There are 3 nested groupings, the coarsest first. Each group lies inside one group of the grouping before and may be the whole of it. The rows also spread widely along 11 directions, which tell nothing about the answers.
(in the rows, 128 means zero)
Known rows, each followed by its group in each grouping:
[127 122 147 160 105 100 101 134 152 117 124 110  84  93  93 140 112 110
 102 123] => K710 vava K83
[105 156 145 131  83 125  72 139 107 138 121 131  83 151  81  99  92 122
  89  87] => K710 vava K557
[126 145  86 120  99  95 143 100 147 127 107 114 111 106 102  86 126 155
 136  83] => K113 vodut K883
[113 105 123 186 131 137  89 150 132  97 121 115 149  68 131 168 117  91
 125 141] => K933 Vuzi K739
[111 140  95  85 143 149  94  69 146 130  96 140 168 184 159 107  89 131
 131  37] => K512 mif K858
[124 148 135 149  85 144  79 130 120 109 122 130 138 133 111 128  91 117
 118 109] => K710 kosob K79
[125 123 161 118 122 160  87  85 121  92  96 126 140  93 117 137  75 178
 155  44] => K697 Tada K507
[134 123 178 151  91 166  94 120 169  64 136 150 197 137 122 131  91 115
 122 168] => K512 kat K415
[124 130 125 151 162  91 130 137 123 149 158 109  98 111  56 130 153 123
 127 136] => K113 vodut K601
[102 154 109 164 127 113  53 110 118 117  91  99 142 104  42 128 117 106
 120 104] => K710 vava K568
[ 98 101 142 134 136 119 115 134 142 120 116 123 117  81  88 101 119 162
 142 114] => K512 mif K690
[163 108 170 188 158 122  99 172 115 129 186 113 114 128 118 168 134  80
  74 165] => K697 Gubel K344
[ 81  70 156 127 120 156  83 146 145  70  93 153 139 101  82  95 140 104
 117 153] => K933 Rulav K282
[101 126  76 133  76 149 127 116 147 105 156 165 160 116 140 120 115 126
 128 127] => K710 kosob K132
[161 118 217 107 146 130  58 103 170  83  59 112 133 181 108 107 105  96
  80  87] => K512 mif K916
[ 84 125  86 156 104  89 149 132 135 147 141 119  86 115 123 104  84 156
 157 136] => K933 rom K665
[143 102 155 128 108 116 164 107 199  95 175 146 118 133 150 151 112 116
 126 157] => K113 zuno K414
[135 169 148 170 110 123 113 127 111 125 169 137 131 136  86 110 127 115
  83 160] => K933 Rulav K508
[130 128 121 153 157 100 114 107 147 127 117 106 146 202 115 104 118  85
 125 154] => K933 Rulav K662
[ 82 126 109 134  98 146 122 120 160 126 165 158 143 165 126 147  76 103
 146 144] => K113 vodut K310
[127 115 188 174 155 131  98 135 132 104 149 122 133 124 101 154  99 115
 137 160] => K933 gediz K699
[ 88 133  72 160 116 141  81 133  97 117 115 124 164  74  66 112 136 131
 146 109] => K710 kosob K132
[110  87 158 144 161 130 107 130 144  99 125 129 135 126 112 129 118 118
 147 144] => K933 gediz K699
[125 121 119 216 144 101 125 150 109 145 170  82 164 143 104 126  91 131
 180 194] => K697 Tada K507
[158 135 152 160 131 134 101 126 119  99 156 126 149 109 107 126 133 123
 115 124] => K710 vava K83
[149 135 153 132 183 134 109  93 140  99 149 136 184 118  70 120 163 132
 115 126] => K512 mif K916
[102 124  91 104  88 132 116  83 197  86 108 153 134  98 113 149 122  99
 105  92] => K113 vodut K883
[114 116 119 139 140  66 122  85 178 110  92  94  88  78  54 129 134 137
 136 112] => K710 vava K568
[123 135 131 167 101 128 102 123 161 115 122 118 155 118 142 134  87 117
 117 129] => K512 mif K858
[ 82 134 154 112 115 121  98  81 154 120 135 147  86 117  39 152  97 137
 102 104] => K697 Tada K507
[111 138  92 160 102 132 105 143 113 134 145 121 147 115 127 129 100 116
 141 118] => K113 zuno K414
[158 158 131 168 130 121 102 128 104 121 142 119 142 129 109 115 140 103
  83 130] => K933 Rulav K662
[147 118 169 156 147 131 116 172 104 147 179 130 117 124 142 115 119 139
 104 124] => K512 mif K690
[107 108  67 165 125 135 108 173  90 120 143 133 154  79 138  93 153 120
 126 135] => K933 rom K665
[125 134 173 118 109 187 109 110 138  85 172 174 198 214 124 115  82 118
 151 159] => K113 vodut K310
[102 125 150 129 155 170  85 106 110 121 160 149 145 145 112 173  71 136
 143  86] => K697 Gubel K344
[ 94 106 140 147 152 150 104 166 103 152 184 160  99 133 136 153 113  94
  97 126] => K933 Rulav K508
[138 128 124 140 148 126  82 101 129  99  65  98 162 146 137 105 109 111
 138  82] => K933 Rulav K282

New rows, each followed by its group in each grouping:
[132  89 158 126 127 136 126 136 142  87 134 144 117 119 155 110 116 137
 128 124] => K933 rom K665
[147 145 150 141 119 119  93 116 129 126 123 114 112 145 124 146  92 117
 115  87] => K710 kosob K79
[134 110 147 130 138 152  98 140 132 118 130 140 149 119 155 124 108 127
 115  89] => K512 mif K916
[ 99  92 140 146 153 115 121 159 127 148 154 139  81 144 115 125 124  99
 107 149] => K933 Rulav K662
[101 139 121 135 126 140 104 128 118 131 162 159 114 110 101 137 127 118
  94 117] => K933 gediz K699
[119 124 136 154 133 132 104 123 135 114 136 133 144 157 122 127 108  95
 114 144] => K933 Rulav K662
[ 94  98 132 116 133 163 110 113 163  92 143 159 191 204 111 112 104  94
 165 168] => K113 vodut K310
[ 65 118  68 143 105  76 135 115 160 155 114 107  87 133  84 111  88 138
 173 132] => K710 kosob K79
[134 120 118 147 113 129 114 140 140 120 126 119 134 131 145 129 104 107
 133 113] => K113 vodut K310
[ 83  85 124 169 114 129 122 124 178  98 124 134 132 101 135 163  81 104
 157 161] => K933 Rulav K662
[ 57 157 112 172 127 144  75 131  99 128 173 147 177 185  37 111  94  97
 141 200] => K933 rom K665
[127 138  73  90 101 158 109 109 139 102 135 168 181 167 135  82 158  91
  89  99] => K113 vodut K883
[ 56  54 143 161 119  74 160 179 156 140 126 115  22  54  85 116 110 157
 156 175] => K933 Vuzi K739
[180 156 154 176  89 147 102  95 168  64 118 117 192 152 201 152  66 100
 122 128] => K933 gediz K699
[106  74 147 137 227 103 103 124 151 120 150 125 112 146  81 166 152  71
 124 152] => K933 rom K665
[149 117 126 143 124 117 152 131 159 116 177 136 123 115 143 146 134 111
 113 136] => K113 vodut K883
[172 162 187 144 135 134  91  90 144  90 132 126 143 163 124 148 101 104
  87 113] => K933 gediz K699
[118  58 139 174 158 105 124 153 190 122 121  94 141 145 174 164  75  87
 172 169] => K512 kat K415
[122 132  91 142 109 107 139 105 141 130 125 114 114  94 138 131  91 163
 169  83] => K710 kosob K79
[ 99 153 103 119 123 171  58 107  85  99  98 153 160  71  75 108 146 133
  97  54] => K933 Rulav K282
[169  82 162 211 176 100 125 176 130 132 153  84 101  96 178 180 115  86
 124 149] => K933 Rulav K662
[134 130  66 157  78  97 128 132 158 123 112 102 109  63 156 138 122 109
 109  93] => K113 zuno K414
[114 152 122 138  79 129 143 153 121 161 203 162 126 179 134  89  92 141
 106 164] => K512 kat K415
[129  79 188 118 130 132 120 153 147 112 132 145  73 136 170 123  99 127
 111 110] => K933 gediz K699
[117 144 115 164 165 130  79  86 127  98 107 109 181 107  76 150 123 103
 140 114] => K933 Rulav K282
[163 116 116 217 148 100 107 178 104 132 119  57 160 103 138 125 112 107
 171 144] => K113 vodut K883
[116 143 125 140 100 110 118  96 162 104 131 132 129 129  71 121 119 126
 126 145] => K710 kosob K79
[115 139 120 167 109 123 161 144 136 158 221 149 137 136 148 124  89 152
 133 167] => K512 mif K690
[152 134 139 163 127 112  87 141 125 103  92  95 152  77  75  94 153 128
 104 129] => K512 kat K415
[ 94 117 147 211 143  98 111 149 160 127 168 105 147  99  50 152 115 102
 133 224] => K512 mif K690
[131 105 102 179 144  85 118 157 132 130  95  71 118  79  95 119 135 121
 159 127] => K113 vodut K601
[130 125 130 139 131 111 125 130 126 126 149 119 120 120  93 115 134 128
 129 125] => K113 zuno K414
[108 136 105 136  80 110 143 121 161 130 131 128 116 151 123 103  89 129
 143 138] => K113 vodut K310
[ 74 110 171 118 116 185  77 159 112 121 175 187 146 143  83 125 102 120
 108 145] => K512 kat K415
[ 61  80 153 172 148 166  70 180 113 128 147 135 158 105 105 145  79 118
 163 150] => K512 mif K690
[111 134  82 100  91 159  98  91 130 109 116 152 168 158 140  93 108 128
 112  79] => K697 Tada K507
[ 94 102 122 156 126 120  90 145 131 115 100 113 109 109 122 124  93 115
 137 117] => K933 rom K665
[115 152 103 151 108 136 130 102 166 114 186 152 162 138 113 174 106  95
 123 151] => K113 vodut K601
[117 141 159 165  83 126  77 129 172 117 115 119 116 117 131 185  51  93
  95 115] => K512 kat K415
[139 136 132 170  78 105 156 104 182 104 165 128 122 125 139 153  79 135
 140 159] => K710 kosob K132
[ 68  88 142 105 174 140 113  90 155 121 157 156 115 136  86 166  90 135
 177 100] => K710 vava K83
[108 110 108 112 118 117 136 110 172 116 123 137 127 156 116 107 117 116
 140 128] => K113 vodut K310
[183 152 186 156 153 130  91 119 107  96 116  94 163 141  82 111 127 129
 135 115] => K113 vodut K310
[ 99  52 173 152 151 165 109 182 138  97 175 152 151 132 120 151 116  96
 160 187] => K113 vodut K601
[187 150  70 182 130  69 179  97 184 123 168  91 144  91 157 171 144 106
 126 138] => K113 vodut K601
[167 159 101 115  88 144 136  99 121 115 156 148 145 151 174  93 114 153
  92  80] => K697 Gubel K344
[ 73 126  80 129 117 149  88 142 116 141 122 149 154 109 103  95 118 129
 122  98] => K512 mif K916
[131 107 128 133 112 145 120 155 128 113 153 143 143 130 144 110 129 112
 119 123] => K113 vodut K883
[ 87 168  38 107  74 162  96 120  89 141 125 171 161 168 147  53 122 114
  85  80] => K933 Rulav K508
[137 162 128 179 130  83 122 103 129 147 148  88 102 124 102 152  76 145
 147 109] => K710 vava K568
[133 164 112 146  67 128 120 119 118 124 137 129 132 144 130  95  84 155
 131 106] => K710 kosob K132
[103 120 169 109 113 140  98 144 101 137 165 163  82 140  61  98 130 137
  73 122] => K697 Tada K507
[113 101 135 148 115  85 128 122 172 122 113 104  83 123 106 133  95 128
 150 135] => K710 kosob K79
[160 139 125  87 137 174 101  80 134  85 155 176 179 155 150 137 146 110
  94  69] => K710 kosob K79
[135 142 141 139 159 129  92  75 161  87 114 123 165 145 105 157 114  95
 120 116] => K933 gediz K699
[176 135 143 172 135 124 109 134 123  88 146 115 164 131 141 116 138 105
 102 150] => K933 rom K665
[126 175 102 183 118 101  88 118 117 144 136  96 138 144  76 143 101 102
 124 133] => K710 kosob K79
[208 103 177 144 101 132 151 103 207  54 151 133 165 165 218 149 106 101
 118 156] => K710 kosob K79
[116 123 122 166 141 123 110 127 133 118 135 109 141  88  91 163 108 125
 163 119] => K113 vodut K601
[112 119 125 158 114 109  99 136 149 131 133 114 112 151 118 134  91  93
 126 135] => K710 vava K83
[137 139 140 137 130 145 103 122 108 119 157 138 149 155 118 122 107 132
 136 111] => K710 kosob K79
[122 138 109 154 105 112 116 106 155 129 130 115 120 146 137 154  75 116
 139 105] => K710 kosob K132
[136 136  91 110 101 104 137  88 161 123 116 122 109 158 174 108  88 139
 134  60] => K710 vava K557
[150 185  74 155  66  84 138  97 151 135 101  88 127 137 129  94  91 138
 132 100] => K113 vodut K310
[ 61  93  82 117 108 140 123 142 133 135 163 171 114 120 123 110 117 129
 135 124] => K710 vava K568
[123 135 167 154 123 101 117 121 144 136 119 110  85 175 124 120  68 120
 123 127] => K933 Rulav K508
[130 143 181 151 147 131 114 115 119 131 166 121 116 128  95 170  73 146
 158  99] => K113 vodut K883
[104 129 187 110 126 142 119 119 126 132 157 154 122 174  88 100  75 170
 148 127] => K512 kat K415
